The first 9 rows are patterns. Each new row is the sum of 3 different patterns, raised or lowered, with some noise. Before adding, each is slid sideways (what falls off one end comes back at the other) and multiplied by a number that may be negative. Names go in the order of the patterns.
Known rows, each followed by the names of its patterns:
| -20 |  18 | -16 |  14 | -17 |  -6 |  -4 |   9 |   5 |  10 |  -3 |   8 |   9 |   3 |  22 |   8 |  18 | -13 |  -2 |  21 |   0 |   9 |  22 |  21 |  16 |   8 |  11 |   2 | -21 |  19 |  13 | -18 |  20 |  14 | -14 |  -2 | -14 |  -2 |   8 |  17 | -16 | -> lazi
| -13 |  -7 |   3 |  -8 |  16 |  -2 | -15 |  10 |  21 |  21 |  -6 | -21 | -16 |  12 |  19 |  -4 |   1 |   7 |   5 | -19 | -16 | -12 | -20 | -22 |  22 |  -6 |  14 |  -9 |  -1 |  19 |  13 |  -4 |  -5 | -14 |  20 |  14 |   3 | -15 |  10 | -13 |  22 | -> Suvun
|  21 | -13 | -21 |  18 | -21 |  21 |  -5 |  17 |   0 |   1 |  17 |  19 | -22 |   8 | -20 |  11 | -10 |  11 |  11 | -10 |  -4 |  21 |  18 | -18 | -17 | -10 |  11 |  -6 |  17 |  -6 |  -1 |  20 | -14 |   5 |   5 |  -8 | -13 | -15 |   3 |   2 | -13 | -> ruvif
| -10 |   8 |   7 |  -2 |  -7 |  18 | -16 |   4 |  -6 |   0 |  -1 | -12 | -18 |   9 | -11 |   9 |  22 | -15 | -16 | -11 |  -4 |   2 | -16 | -19 |   8 |  -2 |  -5 |  22 |  -1 | -16 |  16 |   1 |  13 |  12 |  10 |  -5 |  17 |   1 |  11 |  -2 |  19 | -> Modiv
|  15 | -10 |  17 |  -6 |  -9 |  -8 |  19 | -21 |  18 | -15 |  20 |  -9 |  12 |   8 |  17 | -18 | -14 | -20 |   9 |  20 | -15 |  -3 | -11 |   6 | -21 |  -6 | -22 |   8 |  20 | -14 |  -9 |  -7 |   9 |  21 |  -6 | -13 |  10 |   5 |  17 |  11 |  22 | -> sirir
|  11 |  -1 |  13 | -20 |  -7 | -16 |  -4 |  20 | -17 | -14 | -17 |  15 |   0 |  11 |   8 | -12 |  -4 |   3 |   5 |  -7 | -22 |   6 | -15 |  17 | -16 |  -5 |   2 |  14 | -12 |   9 |  12 |  10 |  -2 |  -8 |   2 |  -1 |   8 |   4 |   2 | -17 |   4 | -> venar
| -19 |   0 | -13 | -19 |  12 |  -8 |  19 |  17 |  10 |   3 |   1 |   5 |  15 | -12 |  17 |   7 |  20 |   1 | -22 |  -1 |  13 |  12 |   9 |  18 | -10 |   9 | -15 |  15 | -11 |  -5 |  -6 |  -8 |  18 |  -5 | -17 | -11 |  19 |   6 |  12 | -11 |  22 | -> Seku
|  -5 | -16 | -18 |  19 |  18 | -21 |  -7 | -10 |  19 |  -6 | -17 |  -3 | -14 |  -1 |  13 |  20 |  21 |  -3 |   9 |  -6 |  21 | -13 |  15 |   3 |  22 |  -9 |   2 |   0 |  -8 |   7 |  10 |   9 | -12 | -11 |   7 |  -9 | -17 |  -9 |  18 |   6 |   2 | -> vepam
|  -3 |   9 | -22 |  -8 |  -4 |   0 | -17 |  20 |  -9 |  14 |   2 |  20 |   2 |  18 |  -8 |  -1 | -18 | -14 |  -3 | -19 |   4 |  16 |   4 |  12 |  17 | -10 | -15 | -12 |  22 |  12 |  -6 |  10 |  17 |  11 | -22 |  22 |  -4 |  14 | -10 |  -4 |   0 | -> pozon

New rows. What belongs after each?
|  20 |  12 |  31 | -22 |  -3 |  -2 | -17 |   4 |   1 | -31 |   9 | -33 |  -4 |  11 |  -9 | -30 | -23 | -28 |   4 | -36 |  -8 | -10 |  -1 | -15 |  24 |  -6 | -20 |   8 | -31 |  15 |  37 |  19 |  -2 |  21 | -22 |   0 |  14 |  14 | -10 |  15 | -11 | -> lazi ruvif Modiv
|   3 |  -5 |  29 |  44 | -18 |  19 |  17 |  15 |  13 |  19 |  -2 | -14 | -19 |  32 |  17 |  34 | -22 |   1 |  33 |  23 |   8 |  -7 |  -1 |  37 |  23 |  25 |  17 |  27 |   6 |  33 |   7 |  24 |  28 |  24 |  17 |  -2 |  21 |  30 |  38 |  57 |  10 | -> lazi Suvun venar
|  15 | -19 | -67 | -20 | -33 | -23 | -51 | -11 | -10 | -19 | -23 | -55 |  -4 |  14 | -20 | -47 | -22 | -12 |  -5 |  -3 | -20 |  11 | -27 |   9 | -24 | -34 | -16 | -42 | -12 |   3 |  -5 | -18 |  11 |  10 | -20 | -70 | -24 |  16 |  26 |  -4 | -16 | -> Suvun Seku pozon
| -12 |   7 |  12 |  50 |  -1 | -13 | -10 |  25 |  14 |  33 | -15 |  20 |  -2 |  56 | -18 |   5 |  27 |  10 |  35 |  48 |  42 |  22 |  26 |  34 |  11 |   4 |  37 |  18 |  77 |  26 |   5 |   9 |  42 |  25 |  21 |  26 |  33 |  40 |  10 |  56 |  13 | -> lazi Suvun Seku
| -12 |  59 | -16 |  24 |  10 |  28 | -16 |  12 |  25 |  45 | -11 |  -3 |  -1 |   2 |  -8 |  -3 |  36 | -33 |  18 |  31 |  26 |  -5 |  -7 |  13 |  28 |  23 |  23 |  19 |  15 |  56 | -10 |  42 |  14 |  -4 |  -4 |  -6 |  -8 |  15 |  16 |  29 |  27 | -> ruvif sirir pozon
| -28 | -28 | -39 |  -1 | -46 | -35 | -31 |  -9 | -28 | -21 |  20 | -21 | -22 | -17 | -48 |   8 |  10 | -30 | -11 | -27 |  -2 | -41 | -55 | -43 | -47 | -32 |  10 |  -4 |   5 | -18 | -29 |  -1 |   2 | -50 | -54 | -33 |  21 |  -1 | -26 | -52 |  -6 | -> Suvun ruvif pozon
|   7 |  23 |  -4 | -12 |  42 |  -7 |  18 |  12 |   6 |  31 |  14 |  33 |  -7 |  -6 |  11 |   9 | -36 |  26 |   9 |  31 |   1 |  11 |   2 |  11 |  28 |  34 |   7 | -23 | -18 |  16 |  29 |  21 |  21 |  10 |   2 |  30 |  17 | -13 | -22 |  -2 |  20 | -> Suvun ruvif pozon
|  14 |  28 |   8 |  26 | -28 |  48 |  25 |  60 |  16 |   6 |  40 |  14 |   0 |  17 |   1 | -18 |   0 |  27 |  29 | -32 |   1 |  46 |  17 | -12 |  17 |  10 | -11 |  24 |  25 |  -1 |   9 |  -5 |  51 |  12 |  37 |  16 |  -7 |  27 |  46 |  23 |  40 | -> sirir vepam pozon
| -18 |   0 | -30 | -38 | -58 |  -3 |   2 | -39 |  18 | -35 | -35 | -41 | -46 |  12 | -37 |  -6 | -20 | -24 | -26 |  25 | -23 | -16 | -58 |  -3 |  -7 | -14 | -20 | -21 | -51 |  -8 | -43 | -36 | -41 |  -9 | -44 |  -3 | -10 | -19 | -46 |  -6 | -31 | -> ruvif venar vepam
|   2 |  -7 |  -5 |  -9 |  -2 |   3 |   0 |  -1 |  -6 |   4 |   8 |  12 |  -6 |  13 |  -5 | -11 |   1 |  12 |  -8 | -23 |  -5 |  20 |  -7 |  -3 |  14 |  -7 | -15 | -12 |  24 |  -4 | -18 | -19 |  -7 |   9 |  -9 | -12 |  -9 |   6 | -42 |  14 | -36 | -> lazi ruvif pozon
|   0 | -26 |  -2 |  23 | -17 |  17 | -26 |  18 |  25 | -11 |   3 | -31 |  33 |  13 |  -6 |   8 |  14 | -39 |  13 | -35 |  16 | -14 |  11 | -13 |   2 |  11 |  29 |   7 |   7 |  -7 |   4 | -31 |  19 |   4 |  -9 |   9 |  16 |  37 | -22 |  -9 | -13 | -> ruvif venar pozon
|   5 |   7 | -30 | -15 | -26 |  41 |   1 |   9 |  13 |  10 |   1 | -12 |  12 | -14 |  31 |  18 |  48 | -14 |  14 |   9 |  -5 | -10 |  28 |   0 |  12 | -11 |  16 | -12 |  30 |  33 |  10 |  46 |  -4 |   7 |   0 |  -9 |   1 |  26 |   0 |  19 | -23 | -> lazi vepam pozon
|  -3 |  12 |  23 | -10 |  11 |  -6 |  -5 |  41 |  13 |   9 |  -6 |  12 |   0 |  26 |  11 |  12 | -11 |  16 |   2 |  33 |   5 | -18 |  -6 |  44 |   4 |   5 |   5 | -11 |  11 | -14 |  13 |   9 |  -8 |  33 |   4 |  16 | -28 | -16 |  -2 |  17 | -13 | -> Modiv venar Seku
|  16 |  -3 |  46 | -32 |  -9 |   0 | -14 |  16 | -11 | -29 |  25 |  40 |  34 |  21 |  -2 |  16 |  12 |   2 |   0 |  -5 |   4 |  23 |   3 | -11 | -23 | -16 | -12 |  28 | -33 |   5 |   5 | -19 |  44 | -10 |   1 |  -9 |   4 |  28 |  20 |  36 | -10 | -> Suvun venar pozon
| 30 | 16 |  7 | -6 |  4 | -4 | 39 | 38 | 20 |  2 | -6 | 32 | 39 |  2 | 13 | -4 | 24 |  9 | 32 | 24 | -2 |  9 | 18 | 32 | 22 | 38 | 16 | 30 | 13 | 19 | 30 | 41 |  6 | 26 | -4 | 20 |  8 | 40 |  5 | 34 |  8 | -> Suvun Modiv venar
| -20 | -15 | -18 |  -6 |  -3 |  -3 | -13 |  -3 | -40 |   7 | -23 |  28 |  -1 |   5 |  15 |  -8 |   0 |  28 |   9 | -30 | -16 | -15 |   3 | -15 |  -9 | -28 |  -9 |  15 |  38 |  11 |   3 |   4 |  10 | -27 |  23 | -28 |  -5 |  24 |  18 |   5 | -15 | -> ruvif vepam pozon
|  19 | -20 | -19 |  10 |  -1 |  40 |  13 |  33 |  24 |  27 |   0 |   5 | -34 |   4 | -15 |  -9 |  13 |  12 | -13 |  11 |   8 |  18 |  18 |   8 | -34 | -10 |  46 |  -3 |  -2 |   2 |   0 |  23 | -16 |  17 |  11 |   3 |  14 |   7 |  -6 |  28 |  32 | -> lazi Suvun pozon
|  14 |  -5 | -39 |  12 |  23 |  33 |  13 |   7 |  23 | -14 |  20 |  14 |   9 |  22 |  -2 |  -4 |  16 |  25 |  13 |   1 |   4 |   5 | -23 |  44 |  21 |  12 |  13 |  -4 |   1 |   1 |  16 |  -8 | -33 | -34 |  39 | -15 |  40 |  16 |  12 |   2 |  12 | -> ruvif venar pozon
|   0 | -21 |  30 |   2 |   9 |  -7 |  18 |  28 |  21 |   0 |  -5 |   8 |  -1 | -15 | -30 |  14 |  14 |   8 |  19 |   7 | -13 |   2 |  -3 |  24 |  -3 |   0 |  36 |  18 |  14 | -16 |   4 |  -1 |   6 |   7 |  -5 |  -7 |  -1 |  30 | -15 | -18 | -18 | -> venar vepam pozon
|   5 |  37 |  33 |  20 |  10 | -16 |  12 |  24 |  16 |  13 | -13 |  29 |  31 |   0 |  32 |  -5 |  28 |  54 |  13 | -17 | -35 |  26 |  26 |  23 |   9 |  23 | -10 |  21 |   1 |  12 |  44 |  24 |  16 |  31 |  59 | -39 |  24 | -26 |  27 | -11 |  22 | -> lazi Suvun Seku
| -10 |  36 |  20 | -21 | -48 |  53 |  11 |  28 | -15 |  -6 | -13 |  32 |   5 | -19 |   1 |  14 |  26 |  30 |  30 |  15 |  23 | -10 |  11 |   3 |  34 |  48 |  20 |  63 |  20 |   2 |   5 |  -4 |  -7 |   9 | -14 |   0 |  21 |  44 |  -7 |  -1 | -30 | -> lazi Suvun ruvif
|  11 |  35 |  37 |  29 |  14 |  -6 | -17 | -27 |   3 |  33 | -15 |  -7 |  -7 |  24 |   0 |  11 |  30 |   9 |  -7 |   9 |  -6 |   2 |  -2 |  13 |   1 |  10 |   7 |   4 |  13 |  -9 |   1 |  29 |  14 |  23 |  16 |  -7 |  12 |  20 |  12 |  28 |  -2 | -> sirir venar vepam
| -14 | -24 |   6 | -33 | -40 | -36 | -41 |  -5 | -38 | -59 | -14 |  19 |  17 | -20 | -37 | -40 | -20 |  -3 |   4 |   7 | -10 | -15 | -12 | -32 | -60 | -26 | -33 |  -4 | -25 | -23 | -16 | -32 |  14 | -24 | -22 | -44 | -46 | -34 |  17 | -14 | -34 | -> Suvun sirir pozon
|   2 | -40 | -30 | -15 |   0 | -37 |   1 | -43 |  12 | -58 | -17 | -23 | -29 |   1 | -57 | -19 | -44 | -29 | -45 |  -6 | -36 |   3 | -20 |  26 | -19 | -11 | -41 | -33 | -27 | -20 | -25 | -67 | -17 |  23 |  -5 | -10 | -16 | -39 | -18 | -28 |  -3 | -> ruvif vepam pozon
|  -7 |   9 | -33 | -50 | -17 |   9 |   3 | -36 | -61 |  -4 | -29 | -24 | -44 | -28 | -25 | -47 | -24 | -27 | -63 |   5 |  17 | -14 | -48 | -30 | -38 |  -3 | -35 | -21 | -42 | -25 | -24 |  -8 |  -9 | -19 | -41 | -62 |  24 | -35 |  11 | -33 |   9 | -> Suvun sirir vepam
|  11 | -33 | -16 |   6 |  -3 | -14 |  10 |   1 |  -3 | -13 | -22 | -33 | -42 | -34 |  30 | -17 |  -5 |  -8 | -19 |  -5 |  37 |   5 | -35 | -10 |   5 |  32 |   1 | -23 |  -2 | -13 |  14 |   2 |   3 |  29 | -21 |  23 |  -6 |  -3 | -11 |  38 |   5 | -> Suvun Modiv vepam
|  16 |  36 |  57 |  21 |  18 |   8 |  59 |  -8 |  29 |  25 |  40 |  40 |  32 |   5 |  19 |   4 |  51 |  24 | -17 |  24 |  42 |  11 |  35 |  48 |  14 |   3 |  35 |  -2 |  -1 |  10 |   3 |  21 |  19 |  -2 |  53 |  18 |  17 |  50 |  32 |  24 |  28 | -> lazi Modiv sirir
| -26 | -13 | -19 | -28 |   8 |  -8 |   2 | -25 |   4 | -15 |  -9 |  -4 | -46 | -10 |   1 |  15 |  -6 | -11 | -34 |   2 | -43 |  36 |  16 |  -6 |   1 | -16 |  16 | -23 | -38 |  -7 | -30 |  -3 |   3 |  -6 |  18 | -13 | -19 | -29 |   5 |   2 |   5 | -> Modiv Seku vepam
| -42 |  -4 | -11 | -42 | -45 |   4 | -11 | -23 | -19 | -22 | -18 | -43 |  -6 | -16 | -27 | -22 | -45 | -17 | -28 |  -8 | -41 |  -9 | -18 |  13 | -24 | -24 | -42 |  -7 | -37 | -11 | -24 | -27 | -10 | -32 | -22 | -21 | -28 | -27 | -21 | -41 | -35 | -> ruvif Seku pozon
|  -9 | -10 |  17 | -19 | -10 |  11 | -14 |  -2 |  20 |   4 | -21 | -13 | -23 | -11 | -25 | -33 |  -5 | -30 | -20 | -15 |   6 |  -4 |  -5 | -29 | -17 | -32 | -26 |  17 | -28 |  22 | -28 |  -2 | -16 | -12 | -41 | -10 | -16 |   3 | -19 | -24 | -54 | -> Suvun sirir vepam
| -10 | -25 |  13 | -18 |  11 | -19 |  25 |   1 |   9 | -22 |  46 |  15 |  11 |   2 | -26 |   0 |  12 |  38 |  18 |   5 |  10 |  44 |  -2 | -38 |   7 |  31 |   0 |  14 | -11 |   7 |  11 |  12 |   9 |  -8 |   1 |  -2 |   8 |  19 |  15 |  -3 |  15 | -> sirir vepam pozon
| -11 |   0 | -11 |  26 |  42 |   6 |  -6 |  38 |   2 | -18 |   5 |  17 |  -6 |  -1 |  18 |  -9 |  35 |  12 | -19 |  47 |   2 |  28 |  29 |  -8 |   8 |   9 |   1 |   4 |   0 | -22 |  32 | -19 |  -6 |  14 |  17 |  13 |   2 |   0 |  21 |  17 |  17 | -> lazi Suvun Modiv
| -23 |  -8 |  14 | -61 | -40 | -20 |  -6 | -54 | -27 |  -6 | -44 | -17 | -20 |  15 |  16 | -29 |  -2 | -38 |  -6 |  -8 |   9 |  -8 |  15 | -45 |   4 | -14 | -34 | -28 | -10 | -44 | -21 | -13 | -13 | -17 | -41 | -20 | -17 | -24 | -36 | -33 | -55 | -> Modiv vepam pozon
| -14 | -19 |  23 | -23 | -12 | -22 |  -3 | -24 |  -2 | -21 | -51 |  11 | -25 |  11 | -53 | -19 | -14 | -19 | -21 |  -5 | -11 |  14 |  -5 |  -8 |  -7 | -21 |  33 |   9 | -41 |  11 | -29 |  -2 |  15 |   3 |   8 | -15 |  -5 |  17 |   6 |  20 |  -1 | -> lazi Modiv vepam
|  -8 |  26 |  26 |   0 |  19 |  -8 |  28 | -16 | -33 |  -4 |  39 |  -6 |  47 |  15 |  13 |  -1 | -11 | -23 | -12 |  19 | -31 |  13 |  47 |   8 |   0 | -20 |   7 |   6 | -14 |  16 |  36 |   1 |  14 | -21 |  13 |  37 |  22 |  30 |   2 |  10 |  36 | -> lazi Seku pozon
| -35 |  15 |  -7 |   1 | -18 |  -4 |  32 | -14 |   1 | -43 | -12 | -32 | -16 |   8 | -40 | -23 |   2 | -43 | -41 | -41 | -21 |  25 |  -4 | -30 | -51 |  -8 | -33 | -12 | -21 |  24 | -26 |  22 |   7 |  16 | -20 | -21 |  -7 |  27 |  -7 | -34 | -32 | -> Suvun Modiv Seku
|  -2 |  30 | -27 |  29 |  28 |  -5 |  37 | -17 |  -5 | -40 |  16 |  15 |  -1 | -41 |  35 | -30 |   8 | -15 |  16 |   9 | -12 |   7 |  16 | -30 | -16 |  14 |  25 |  31 | -22 |   6 |   4 |   5 |   1 | -40 |  24 |  23 |   6 |  -6 |   3 |   3 |   9 | -> ruvif venar Seku
| -25 |   3 |  -6 | -13 | -53 | -37 | -36 | -29 | -46 |  -5 | -19 |  -2 | -20 |  21 | -40 |   3 | -46 | -15 | -43 |  -5 | -26 | -45 | -47 |  18 |  -9 |   1 | -22 | -54 | -20 | -31 |  11 | -28 | -20 |   6 | -21 | -25 | -15 |  -9 |  10 | -36 |   4 | -> ruvif sirir venar
| -15 | -42 | -34 | -15 |   8 |  -6 | -47 | -19 |   8 |  -9 | -21 |  -9 | -30 |  -6 |  -5 |  14 | -30 | -43 | -35 |  -8 | -13 |  -9 | -24 | -36 |   5 |  -7 |  -5 | -23 | -42 | -28 |   3 |   5 |  -2 | -46 | -14 |  12 | -36 | -25 | -41 |   0 | -18 | -> Suvun vepam pozon
| -40 |   6 | -21 | -43 |  19 |  14 | -33 | -26 | -23 | -17 | -13 | -17 | -15 | -26 | -17 | -35 | -10 | -62 |  -7 | -14 | -38 | -28 | -15 | -15 | -17 | -34 | -17 | -27 |  -4 |   3 | -16 |   1 |   2 | -23 |  -3 |  17 |  -7 |   8 |  -9 |  21 | -11 | -> lazi Modiv vepam
| -27 |  12 | -25 | -43 |  -2 | -60 | -18 | -10 | -39 | -12 | -29 | -10 | -58 | -16 | -13 | -42 |  -8 | -18 | -25 |   6 | -23 |  -8 | -26 | -22 |   0 | -32 | -32 | -42 | -30 | -21 | -14 | -36 |  -2 | -60 |  -2 | -33 | -44 | -21 | -24 | -45 | -35 | -> lazi ruvif sirir
|  -1 |  -5 |  -2 | -20 | -28 |  -1 | -12 |  15 | -17 | -36 | -31 |  25 |  -6 |   6 | -23 | -20 | -19 | -15 | -18 | -56 | -53 | -27 |  10 | -24 |  10 | -13 | -11 |  13 |  -4 |  -8 | -52 | -57 |  11 |   9 |  -4 | -41 | -13 | -29 |  -3 | -32 | -55 | -> Suvun ruvif Seku
| -18 |   2 |   9 | -13 |  -7 | -16 |  -7 | -47 | -60 |   6 | -20 | -16 |  -6 | -11 | -22 |  -8 | -21 | -32 | -14 |  -2 | -14 | -35 | -18 | -40 |  -9 | -27 | -48 | -38 |  -9 | -16 |   0 | -25 | -32 |  -8 |  -3 |  31 | -21 | -30 | -47 | -24 |  31 | -> lazi Suvun venar
| -26 |  18 |  13 | -19 |  -1 | -17 |  -2 | -12 |  27 | -15 | -19 | -30 |  21 |  25 | -49 | -24 | -31 |  16 |  -2 | -15 | -41 |  -4 |  10 | -43 |  -5 | -22 |   0 | -19 | -27 | -10 | -27 | -23 |  36 | -35 | -57 | -12 | -38 |  43 |   3 |   9 | -22 | -> Suvun ruvif venar
|  18 |  19 |   5 |  16 |  13 |  15 |  16 |  15 |   8 |  -3 |  30 |  23 |  31 |  -2 | -19 |  28 |  -5 |  34 |   1 |  -3 |   1 |  41 | -32 |  27 |  -2 |   1 | -10 |  -4 |   8 |   0 |  -9 |   2 |   6 |   2 |  12 |   2 |  24 |   8 | -29 |   1 | -28 | -> Modiv venar Seku
|  -3 | -26 | -34 | -35 |  -7 | -17 | -10 | -44 | -19 |  -7 | -12 |   4 | -54 | -15 |  -1 |  -9 | -27 |   4 | -19 | -11 | -34 |  32 | -16 |  15 |   8 |  -8 | -15 | -36 | -23 | -41 | -36 |  14 |  -6 | -35 |  22 | -26 | -49 | -46 | -11 |   6 | -16 | -> lazi Seku pozon
